There are 5 ways to turn a row about zero (a turn may also mirror it). The second row of each pair is the first, turned, with some noise. The first 50 pairs use one turn. New pairs use 3 turns, one after the other, and a turn may come again.
Known pairs, each followed by its turns in order:
[ -4   4 -13 -15  10  -6 -12   9  11]
[ 13  -5  11   0  -8  -7   5 -11  17]
(0)

[ 20  42  49 -33   3  12 -37   5 -15]
[-12  30  31  26  -5  53  32  15  24]
(4)

[  0 -12 -13  15  20 -17  18   8   4]
[-28   5   1   0 -14  -8 -23 -12  13]
(0)

[-17  15 -26  -1  24 -42 -20 -21 -38]
[ 19 -24 -53  25   0  -4 -28 -12 -22]
(3)

[ -2   1 -19 -10   3   8  24   4  -7]
[  4  20  -7  13 -11  -6  -8 -17 -10]
(0)

[ -3   9  12 -39   7   2 -24  23 -33]
[-23  26   4  33  22  32   1 -15  17]
(4)

[  5  -9  32   3 -23 -38 -19  30 -22]
[ 14  -4  32  -8  10   4 -26  49   6]
(0)

[ -7  11   7 -20 -22  -5  12  17  25]
[ 26 -13  10  -4  13  -7  26   9   5]
(2)

[ -3  -8  19  10 -13 -15  14  -3  -5]
[-17  -5  15 -13   4  16  -3 -14   2]
(1)

[ 11 -18   8  14 -19   3   4  15   5]
[ 13   7  -2  -5 -31   2  14   6   5]
(2)

[  0  13  -3 -40   3 -15  20 -15  36]
[ 22 -36 -14   2  39 -11  14  13  12]
(2)

[-48 -17   5 -16  14  13   5 -34 -16]
[ -4 -16  -8 -21   0 -27 -34 -38  16]
(3)

[  0  14  -3  18  42  -6 -15 -17   3]
[ 11 -11 -24  30  10 -15  19 -21   9]
(3)

[ -1   0  -5  -1  -1  17  18  27 -29]
[ -9  14  18 -25 -13 -13  -6  17 -15]
(2)

[  7 -25  17  -2 -18  10  16 -12  29]
[  0  12 -38 -18  24  -2   3   7  12]
(0)

[ -3 -24   5  37 -13 -10 -29  13 -14]
[ -5  24   7  22  16  23 -12 -23 -24]
(3)

[ 43  35 -16  -7 -22 -14  -7   1  -3]
[ 19   4  32  16  28  39  -9 -19   2]
(0)

[ 16   7 -10 -18 -15  14  25 -28   2]
[-19  23  21  21   2 -20   0  -9   6]
(1)

[  0 -12 -14 -17 -26  16   8  17  -4]
[ -6  -6  12 -29  -8  -1  26  11   1]
(2)

[ 32   8  42  19 -34  33 -42 -12   0]
[ -4  45  22 -11 -33  22  22  41 -19]
(4)

[ -1 -20 -17  -7  20 -15  -3  17  15]
[-15   0   0   9  -1 -22   3   9  34]
(2)

[-24 -15 -11  -3  30 -14  45   4  -4]
[  9 -43 -29  15   2  -7 -31 -25   6]
(4)

[ 22 -15  -7  -2  -3  14  -6 -30   0]
[ 21  21   5 -10   4 -28   3   0  -7]
(3)

[-34   5  12  16  15  15   8 -20 -25]
[-16 -20 -18   0 -24 -11   3  12 -37]
(0)

[-38 -11 -25  22  16  -1  22 -12  36]
[  9 -37 -21  -4  -7 -50  -5   7   7]
(4)

[ 32  -3   3   0  12  23 -31  -1   4]
[  3  20  16  24 -10 -28  20  -2 -10]
(3)

[-18  21  14 -21  -6 -24 -24  20   6]
[-12 -32   9  29  -1  11 -25  19   2]
(3)

[-9  3 10 21 -1 21 14  7 -7]
[ -1   2  10 -11  -8  19  10 -24  10]
(3)

[-10  23  25  -5 -14  15  -7   3   2]
[ 17   6  12   4  15   1  15 -11 -27]
(2)

[ 10  17  20  -6 -11  -4  -3  13  36]
[-23 -23   7   0 -12 -14 -18  21 -19]
(1)

[ 39 -11  -3 -16  -8  15 -13   6   0]
[ -6   6   5   6  36 -17   6  27  -7]
(1)

[  1 -10  11   8  39   5  20  11  16]
[  8 -28 -20  10  13 -11 -24 -25   7]
(1)

[ -8  33  38  -4 -32 -15  12  21 -43]
[-12   3 -22  -1  15  68   2  21  -5]
(4)

[  5 -45 -10  -4 -27  -3 -18   7  10]
[-10 -15   8   3  22  26  23  34  18]
(1)

[-15  -5 -19  15   0  -8 -22  14  -6]
[ -3   2  27 -21 -11  -9  -1  -2  -2]
(0)

[-27  40  -6 -24  -7   9   9  35 -25]
[ -3  10  49 -14  26 -17   7  19 -27]
(2)

[ 15 -54  -2 -32 -11 -16  18 -13  -3]
[ -3 -11  38  21  40  15  21  -1  21]
(1)

[-13  -7 -23   7  11   8  13   2  -5]
[-13 -12 -10  -3  -1 -20 -16  -7   3]
(4)

[-25  21  -3 -27 -27 -17 -12  21   2]
[ -4   4 -12   4  47  11  15  20  18]
(4)

[ 33  18 -24   1  -6 -34 -11  -1 -12]
[ -1  -3  18 -28  21  16  22 -30 -18]
(4)

[ 18  -7 -30 -27 -19   6   3  -8   5]
[  4  18  20 -25  21 -13 -19  -5  10]
(4)

[-1 38  7  8 27 30 16 -9 11]
[-15 -31 -12  31  11 -15  14 -27 -15]
(0)

[-26   5  -9   4  -7 -24   6 -32 -19]
[ 22 -14 -27 -12  15   5 -30 -11  -5]
(3)

[-21   2 -41 -13 -10   3 -26 -31 -28]
[ 37   5 -16   7 -23 -17 -46  -7   3]
(3)

[ -3  17   4 -18  -3   8   9   3 -24]
[ 17  -2  -1  25  -4  -1  -4   5 -22]
(0)

[ 14  -8  -5 -10   1   1   9 -15  -4]
[ -8 -15 -20  -8   0  10  -2   6  -1]
(2)

[  6 -17 -22 -24 -30   2  12   0  30]
[ 12 -21  -9 -25   4   6  28  13  29]
(2)

[ 13  -4 -19 -13   7 -11  -7  34  -2]
[ 10 -18 -11  -2  12  -7  32   8 -14]
(1)

[ 12 -35   9  19 -11   3   0  16  -2]
[-19  -7 -16 -11  30  19   5   9  10]
(1)

[ -3  13  -6 -17 -17  22  42  -3 -17]
[-20  27   9  29  -5  -4  13 -31 -12]
(1)

New pairs. What belongs after each?
[ 17  10  -1 -36  22   4  27  28  18]
[-43  25  -3  24  -9 -18   1   7  22]
(3) (4) (2)

[  7   0   8 -22  41 -11 -25  13  23]
[-20  27 -24 -32  19  -2 -12   0  25]
(2) (3) (2)

[ -1 -20 -44  -6  28  -2  -3  23 -23]
[ -1 -25  10 -44 -22   7  38  -6   3]
(4) (0) (2)

[ 31   7   5  15  22  23  26  21 -15]
[-33  22 -30  -4  18  20  14  22  -8]
(2) (3) (1)

[ 11  42  53 -10  40  -9   8  53   8]
[ 52 -31 -34  14 -38  -2  49 -19  -1]
(3) (3) (0)

[  3  -1  -1 -30 -23  13 -13  -8 -28]
[-26 -28   7 -10 -34  -4   4  -6 -12]
(3) (1) (3)

[ 38 -17 -18   1  -3  44  29 -11   9]
[ 10  -1  27 -41 -26  28  26   0   1]
(2) (0) (4)

[-14  -6 -17  -6  14 -17  -7 -30  11]
[  6  -4  10 -15 -20 -26   1  18  15]
(1) (1) (0)

[  1  -1 -13   7 -17  13 -10  18   0]
[-20   9  15  -1 -10  17  -2  -6   4]
(2) (0) (0)

[ -5  11 -15  -4 -12 -36  23   9  -2]
[ 28 -13 -17   9 -11 -15 -23  -9   4]
(3) (2) (0)

[ -3 -11   6  23  -1  32  -2   5  -9]
[ 13 -21  14   9   3 -16  -7 -12  15]
(1) (4) (2)

[ 44 -10  38 -22  23 -47  -7   6   1]
[ -5   2   6 -48 -29  38  23  25 -38]
(3) (0) (1)

[ 12  -1  10  33  -9  -2  15 -23  45]
[ -8 -30  41  18  24 -16  10  12  -5]
(1) (0) (1)

[-10 -23  18  -5  -9 -15  38  -5   0]
[  3  13   5  13  13 -23  -7  40  17]
(4) (1) (2)

[  9 -15  62 -46  39  -6   5 -32   9]
[-35  13 -50 -12   7  55 -32  15  29]
(3) (4) (2)

[ 25 -32   6  12   0  -4  -1  -2  15]
[-20  10   8  -5 -15  12 -17  11  31]
(4) (4) (4)

[12 11 24  1  0 -5  4 18  5]
[  8  -7 -10 -16 -13   3  25  -1  -3]
(3) (0) (1)

[  1 -26  -5 -12  10 -41   8 -10  -8]
[-12  15  20  -7   0  42   8 -11  22]
(3) (3) (2)

[-14  -6  -7 -21  15 -24 -20 -23 -14]
[ 27   3  -7   1   0 -40  -2 -14 -13]
(0) (0) (1)

[ 49 -31  -9  -1  10  -2  -4  22  51]
[ 61  -9   6   0  -2 -11 -19   6 -48]
(0) (4) (4)

[-23  28 -11  24 -37 -16 -21 -27  13]
[  4 -40 -10 -29  39  -5  19  18 -10]
(2) (3) (3)

[ 16  15  31 -11  -2 -19 -31   9 -49]
[ 20   2  37 -21  -6  10 -45 -14 -12]
(3) (2) (3)

[-31  12 -21 -19  13   0  -6 -28  -9]
[ -8  -8 -13 -25  13  24 -24 -29  -3]
(2) (4) (0)

[ -9  28 -50  -2 -10   6 -14 -34 -27]
[-48  13  30 -17 -28 -28  15  -2   1]
(1) (4) (3)

[ 12 -30 -31 -48 -21 -17  31   3  -6]
[ 11   6  30 -42 -48 -23   2 -18   3]
(1) (0) (0)

[ 20 -34  20  -8  21  19 -22 -36 -10]
[ 28  -8  -8 -31  30 -12  39  -7   3]
(0) (3) (2)

[-18 -39  25 -29   4  26   3 -18  -5]
[-12 -17  29 -21  24  -7  40  -9  15]
(2) (1) (3)

[-16 -10   2   1   4  16  24  -9  14]
[ 10  21  -7  18 -11   8   1  14   4]
(0) (3) (3)

[ 16  26 -19 -13  46  -1  -1 -34   6]
[ 16  29   1  -7  -5 -11  49  -5  33]
(3) (2) (2)

[ -5  47 -40 -17   8  -1   9 -21   5]
[  5 -51 -18  20   1  -5  20 -30  12]
(3) (0) (0)

[ -3 -18   7  14   6   0  -6   0 -24]
[ -5  14   5  -3  11 -14   3  22   3]
(4) (3) (1)

[ 36   4  13 -16 -19   0  -9  -9 -17]
[-31   4   9   4  22  16 -18   2  19]
(0) (1) (2)

[ -3 -12 -35 -13 -22 -24  24   0  17]
[  3 -36 -24  29  17   0  12  23  14]
(2) (3) (4)

[  5  -8 -23  42  12  -4 -26   5   7]
[ 24 -18  -5  25  32   0 -26  13  -7]
(2) (4) (4)

[-20 -26   1  12  24   8 -19  -2  -1]
[-26  10  29  -4  -9 -17  -7 -14   2]
(4) (3) (4)

[  7  17 -13  32 -25 -15 -15  -6 -18]
[-11  14  19   0 -17  32 -13   5 -28]
(3) (4) (1)

[ 10 -17  29 -15 -16 -44 -11  12   2]
[-20 -29 -12  33 -29  -6 -27   2  14]
(2) (0) (3)

[-25  10 -17   5  25   2 -18  -1  13]
[ -7  -7   4  -6 -23 -19  29 -23  -9]
(2) (2) (4)

[  9  -2  -4   6 -29  36 -26  -4 -41]
[ 14  35 -18 -22   5   9 -41  11  13]
(0) (3) (4)

[-20 -37  13 -13  -4 -24 -17   9 -26]
[  8 -13  10  39 -24  -9  -1 -18  31]
(4) (2) (3)

[-25   1 -28 -33  -1  -1 -10   4   0]
[ -1   3 -33 -24 -13  -3 -19   9 -10]
(3) (3) (1)

[-18 -46  27  28 -27  40  -5  17  30]
[ 21  31  31  -8 -43  30   6 -49  -2]
(4) (3) (3)

[ 30  10  -1   0  27  10 -17  15 -67]
[  6  -5  33 -27  34 -52 -11 -15  27]
(1) (4) (3)

[ 11  -9  -6  19  40 -11  30 -18   8]
[ 14  35  12  14  19 -18 -23  -3  22]
(2) (1) (0)

[-20 -13 -11  18   7  -9 -54 -24  13]
[ 15  -7 -53 -23   3  28 -19  15  -4]
(4) (1) (0)

[ 13   4  13  -9   7  33  -5 -31   6]
[ -5   4 -41 -13  -8   6   9  14 -20]
(3) (4) (2)

[ 25  19  17  -6  -7  -4 -23  16 -24]
[ 16   6  10   3   9 -19   5 -30  31]
(1) (4) (3)

[ 14   6  10   0 -21  29  22   5 -19]
[-16  31  27  -5  -8 -14   5  19  -4]
(1) (1) (1)

[  7  -9  38 -57 -12 -21   1  -6  -2]
[-28  37 -17  39   0  -6  40  15  -4]
(3) (1) (0)

[ 15   6  31   5   5 -11  16   4   4]
[ -3   4  11  18   7  -1  -3  -1 -31]
(2) (3) (0)

[-25  -4 -16 -11   8  14   7  17 -13]
[ -8   9   5 -17  17   0  26  -3 -13]
(1) (2) (2)

[-38  17  17 -23   4  -4   8  -9 -12]
[ 46   7   1 -16  -1   0   9  -1   0]
(2) (4) (3)

[  6   6  -6  10  13 -32 -28   3  -1]
[  0  10  -1  -3 -33  -2 -10  24 -19]
(3) (2) (1)

[ 17  18   5  56 -42  13 -11  21   9]
[ 33  -1   6  -2  16  -2   2  42 -58]
(1) (0) (3)

[ -3  13  17  -3 -24 -15  23  -4  18]
[ -9  26 -17  17  10   9 -19  11 -16]
(1) (1) (1)

[ 42  39 -18   0   7   4  -9  10  10]
[ 16   4  16  46  12 -28 -11   2   8]
(0) (1) (3)

[-16 -22  10  -1  -8 -12 -26  -7  39]
[-37  -8  32   2 -22  -9   7 -22   3]
(1) (2) (1)

[ 16 -46 -54 -18  13  12 -31  29  14]
[ -1  22  15  -3 -24 -58   4 -47 -28]
(0) (0) (4)

